The first 10 rows are patterns. Each new row is the sum of 3 different patterns, raised or lowered, with some noise. Before adding, each is slid sideways (what falls off one end comes back at the other) and multiplied by a number that may be negative. Names go in the order of the patterns.
In the rows, 128 means zero.
Known rows, each followed by the names of its patterns:
[125 156 152 112 119 146 153 156 110 114 127 159 111 132 130  98 135 129
 105 114 100 148 147 113 128 112  96 138 118  95 157 153 147 153 111 114
 100 118 123 102 160 128 159 141]
k_382
[159 126 122 151 154 132 114 133 153 113 130 136 109 101 123 135 119 100
 133 148  98 128 109 132  98 106 148 128  96 116 110 106 111  97 155 137
 130 155 139 104 120 154 136 107]
k_186
[124 140 116 102  96 137 105 116 103 146 121 117 102 101 135 141 144 102
  95 107 146 157 104 140 130 115 141 101 152 117 122 114 103 107  97 117
 139 116 112 128 154  96 115 157]
k_539
[156 146 139 147 110 149 129 135 140 157 126 133 105  98 160 115  96 146
 157 136 123 103 149 144 136 127 100 135 157  98 139 110 106 108 151 100
 122 127 109 108 136  98 114 130]
k_439
[125 151 110 127 144 116 133 151 103 111 131 129  99 134 114 154 135 101
 106  95 159 136 144 140 154 124 119 149 125 137 134 105 102 137 161 122
 137 129 104 111 101 110 148 152]
k_512
[101 143 113 106 161 118 159 119 129 108 133 123 100 101 144  97 116 129
 125 107  98  95 143 109  96 104 130 106 108  99  98 136 123 141 115 127
 125 157 132 135 114  97 142 116]
k_507
[134 104  96 148 130 146 103 158 125 121 160 153 133 154 145  96 114 100
 148 153 141 122  99 118 102 130 128 137 141 160 142 126 117 130 133 134
 133 126 122 161 152 117 158 125]
k_43
[129 150 100 128 138 109 126 145 160 105 136 106 110 112 131 112 148 118
  95 108 101 102 125 131 156 110 132 120 104 130 161 123 145 114 128 159
 150 160 156 109 108 102 106 152]
k_11
[142 119 132 140 121 132 159 149 143 121  97 112 144 129 132 155 123 160
 155 109 108 105  97 105 140 101 117  96  96 112 136 103 100 143 150 137
 139 113 114 129  99 154  96 111]
k_344
[114 126 145 138 123 141 112 110 104 124 146 137 156 129 150 142 120 145
  95 101 100 146 127 142 125 134 141 107  96 128 123 104 142 148 112 160
 129  98  99 137 102 111 144 114]
k_377

New rows, each followed by the names of its patterns:
[153 135 170 174 107 135 154 141 158 192 162 147 129 148 126 145 139 101
 154 117 123 176 154 136 157 120 128 130 122 119 162 161 135 123 122 110
 149 142 152 152 159 167 155 150]
k_382 k_186 k_43
[132 119 140 126 113 101 122 161 117 126 120 114 107 125 124 105 118 124
 148  95 120 114 142 103 109 130 113 106 112  90 110 102  96 147 114 126
 141 127 103 119 130 144 108 149]
k_382 k_186 k_539
[ 99  92 105 133 140 148 127 133 139 121 124  94  96  74 128 130 120  89
 108 126  86  93 114 107  71 132 139  91 129 117  83  87 125  93  92 116
 106 123 114 110 132 106 120  99]
k_186 k_344 k_377
[ 63  99  63 123 114 108  95  86 102  66 108 104  92  92 126 127 116  76
  94  99  97 121  85  71 149 122 109 146 116  90 104  80 128 123 132  73
 150 115  88 107 110  94 119 130]
k_439 k_43 k_344
[121 147  94  60  81 132 106 106 145 114 109  97 153  77 104 127 127 146
 123 113 135 118 119  92 164 137  92 122 131 110 144 117  83 137 150 129
  77 117 150 120 121 103  58  74]
k_186 k_539 k_507
[143  89 134  83  84  96  78 109 101 126 153 110 113 125  91 134 144 136
 154 100  84  92 151 105 140 154 135 149 138  85  97 124 102 113 123  92
  96  74 114  88 129 122  80 106]
k_507 k_11 k_344
[ 71 122 162  57 109  91 101  81 132  86  70 108 129 115  92 152 120 167
 114  78 106 135 126 109 112  86 130  92  63  97 141 136 109  63 130 116
 113 126  99 106 129  78  82  96]
k_439 k_512 k_43
[152 128 116 164  95  90 115 128 150 187 169  91 146 141  99 150 129  95
 144 134 142 187 136 105 173 164 183 177 134 139 177 183 117  82 146 147
 135 156 135 158  85 185 146 123]
k_186 k_439 k_344
[139 210 157 141 162 163 152 203 157 119 159 101 176 178 167 132 151 170
 121 174 166 143 192 218 166 146 124 151 169 191 167 171 135 167 141 135
 196 170 199  93 135 203 134 151]
k_439 k_43 k_11
[146 131  79 127 129 144 165 106  75 109 140 140 127  95  65 119 128  64
 115  51 101  76 109  79 113 156 136 130 111 101 122 128  64 120 112 109
 118 101 102 150 141 166 114 137]
k_382 k_539 k_344
[ 77 154 157 130 146 134 108  84  85 139  45  97 136 133 104 100 109  69
 171 147 123  99 104 109 121 115 129 146 110 143 143 110 118  97 117  93
  93 101  85  87  99 143 141  95]
k_186 k_512 k_344
[116  95 103 104  94  97 128 140 120 119 136  85 142 116  90 128  82 104
 119 120 101 118 130 137  85 130 106 113 122 125 132 134 100 129 138 104
 108 139 123 121 127 104 123  96]
k_439 k_507 k_43
[ 86 100 132 128 103 109 120 133 129 114  92 109 159  80 103  91 126  75
 126 155  84  96 138  70  97 142 105 159  84 118 103 150 148 121 168 107
  87 107 125  84 115 128 149 143]
k_507 k_43 k_377
[102 110 110 103  83 112 114  80 106  90 131 110 113  97 122 106 100 116
  96  65 115 113  91  91  88 101  60 120 108  99 148 110  94  76 118  77
 104  74  98  83  68  92  72 142]
k_186 k_43 k_344
[164 125 168 164 121 125 155 137 150 177 154 171 133 128 170 152 159 161
 179 158 142 133 144 145 155 178 155 162 168 159 149 157 147 133 159 169
 134 171 157 150 192 134 168 146]
k_382 k_507 k_43
[154 140 118 139 151  95 138 122 171 157 122 103 137 159 114 117 103 101
 130 140 139 128 107 151 129 104 111 128 107 133 103  81  96  82 125 162
 116  99 108 135  75 124 106  94]
k_539 k_507 k_344
[ 93  90  86  73 108  93  93 117 123 108  70  59  96 110 131 108  72 102
 124  48 107  95  88  78 149  81  90 102  93  85 102  77  96  91 140 129
  95 119  79 124  83  77 120 135]
k_186 k_439 k_43
[156 179 162 111 211 184  99 179 141 156 127 129 155 149 177 152 172 147
 129 179 160 139 137 133 140 139 160 166 163 154 129 106 144 107 153 141
 182 156 182 190 144 138 163 113]
k_539 k_43 k_377
[150 142 143 175 161 126 117 123 145 141 165 122  96 141 127 148 153 149
 157 185 161 168 155 144 141 172 164 127 140 163 153 153 183 143 158 115
 145 161 140 165 115 149 142 140]
k_186 k_43 k_344
[115  65 103  40  82  66 109  92  37  64  82  61 109 118 108  66  74  68
  61 146 112 129 119  82  63 104  94 117 104  71 132  84  67 123 112  99
 137 137 134 108  74  60 141 115]
k_512 k_507 k_11
[132  80 127 115 120 117 122  84 111 119  88  83 138 102  97 102  90 148
 109 143  60 114 103  62  72 137  88  65 108 100 101 101 104 105  63 107
  80  93 133 106 124 116 103  69]
k_439 k_512 k_507
[158 148 129 120  97 174 128  91 143 161 131 106 126 159 149 162 139  94
 131 157  97 148 133 117 119 156 116 123 137 121 110 141  94 107 146 157
 168 145 149 115 138 133 131 138]
k_439 k_11 k_377
[133 154 122 136 109  93 132 158 118 111 120 105 127 143 112 113 141 147
 149 157 127 121 125 154 144 159 144 117 145 142  99 176 143 105 161 179
 147 140  92 142 153 159 115 120]
k_439 k_507 k_344
[113 126 118 122 130 100 159 160 109 119 140 101 124 136 113 152 145 171
 159 118 142 116 119 112 116 179 135 176 148 140 155 147 137 106 121 137
 175 112 133 125 162 120 117 126]
k_382 k_186 k_377
[ 89 105 116  73 110  85 116  88  70 152 122 104  90  85  75  86  70 136
 141 142 143 116 102  88 135 129  70 147 128 117 117 159 124  98 131 150
  98 110 106 100  92 124 140 126]
k_186 k_11 k_377
[149 143 133 172 102 153 146 164 169 168 125 162 156 147  91 174 147 113
 140 123 163 194 136 139 182 150 141 126 161 163 168 159 127 104 135 169
 169 125 115 111 163 134 132 153]
k_186 k_539 k_507
[145 113 125 120 139 132 160 118 146 125 142 171 145 140 152 171 177 163
 118 158 130 135 167 133 142 171 116 109 147 132 189 148 152 147 148 164
 116 139 143 127 133 113 126 135]
k_382 k_512 k_507
[130 128 176 131 100 143 115 130 155 145 176 137 150 144 162  92 122 191
 147 168 190 168 119 167 149 155 132 132 193 158 147 168 160 103 111 171
 104 116 189 200 118 178 136 126]
k_186 k_512 k_377
[106  82  99 135  85 101 138 115 132 114  77 113 142 173 154 150 138 114
 132 131 103 124 161 131 134 110  97 154 129 113 128 135 131  99 116 144
 160 165 114 114 132 163  76 132]
k_439 k_43 k_344
[144 181  93 158 112 132 129 112  48 133 132 126 166 113 148 163 132 119
  98 108 121  60 166 128 112 121 159 107 153 115 134  96 115 100 114 166
 191 141 150 148 118 108 139 123]
k_439 k_507 k_377
[157 139 122 102 110 114 174 163 174 158 116 127 112 166 147 145 156 149
 125 121 164 140 152 146 163 132 148 142 152 172 159 165 165 136 132 133
 166 147 129 176 142 106 146 148]
k_539 k_43 k_11
[ 91 121 141 141 167 106 108 113 145 144 119 129 148 128 127 103 153 108
 133 137 116 107 135 121 138  95 118 140 162 129  98 148 120 145 112 111
 114 123 107 108 105 171 146 130]
k_539 k_512 k_377
[115 126 157  44 122  90  65  99 137  59  91  92  79  39  78  62 108  91
  94  61  62 104  85 125 124 117  99  77 101 111 138 134  84  46  74  92
  59 112 114  99  53  85  95  84]
k_186 k_512 k_11
[145 171 139 159 159 138 147 161 136 122 115 149 138 149 151 131 124 108
 133 111 140 142 115 140 132 136 152 177 140 159 131 152 147 155 172 179
 136 147 141 123 134 138 148 121]
k_439 k_11 k_377
[119 116 121 135  69 114  89 107 109 111 102  98  65  73 138  82  94 114
 113 107 103  62 128 138 125 126  94  99 103  62 114  78 106 102 124  71
  98 101 107  81  84  78  84  96]
k_382 k_439 k_11
[ 93 101 129 144 118  88 110 145 113  92 144 134 120 103 112  68 118  59
  99 120 125 121  79  86  97 111 126 170 114 116 126 101 125  56 133 131
  94 149  73 157 100 111 125 116]
k_382 k_539 k_43
[159  87  96 115  83 165 128  84 161  72 158 151 135 141 147  95 112  85
 138  85 100 150 153 110  65 119 131 108 121  96 106 140 111 131 155 171
 137 182 129 151 130 180 123 161]
k_507 k_11 k_344
[158 160 167 162 150 158 157 105 167 164 214 204 175 181 172 173 166 203
 196 221 193 161 139 103 207 146 139 178 180 134 164 138 182 178 153 132
 116 152 181 155 173 167 120 151]
k_439 k_507 k_11
[146 181 149 140 139 127 157 111 149 113 127 119 161 154 159 124 144 133
 131 127 126 142 185 155 168 185 154 146 166 162 179 192 145 142 134 143
 153 123 102 145 164 160 153 135]
k_439 k_507 k_344
[197 166 125 135 142 157 205 164 186 207 154 151 168 186 184 187 147 153
 133 147 156 154 135 173 162 155 184 116 187 204 160 190 202 125 159 117
 173 156 181 154 146 165 195 127]
k_512 k_507 k_11
[145  94 115 124 153 123  79 135 142 131 130 129  80 134 132 129 114 127
 120 157 129 119  92 128 104 112 138  99 111 111 113 107 109 105 176 133
  91 140 138 105 107 153 139 130]
k_382 k_186 k_439
[154 162 198 177 151 192 124 189 141 180 176 118 121 138 144 137 175 166
 160 144 125 114 135 168 174 179 131 159 126 111 122 122 138 189 183 161
 172 138 162 143 123 126 132 164]
k_382 k_507 k_43
[ 67 146 103 121  60  42 115  98 176 113 127 125 120  60  87  89 132 156
  77 100 122 116  63 105 117  63  73 104  49  95  92 143 136  94  95  85
 116 100  82 101 106 105 133 119]
k_382 k_439 k_43
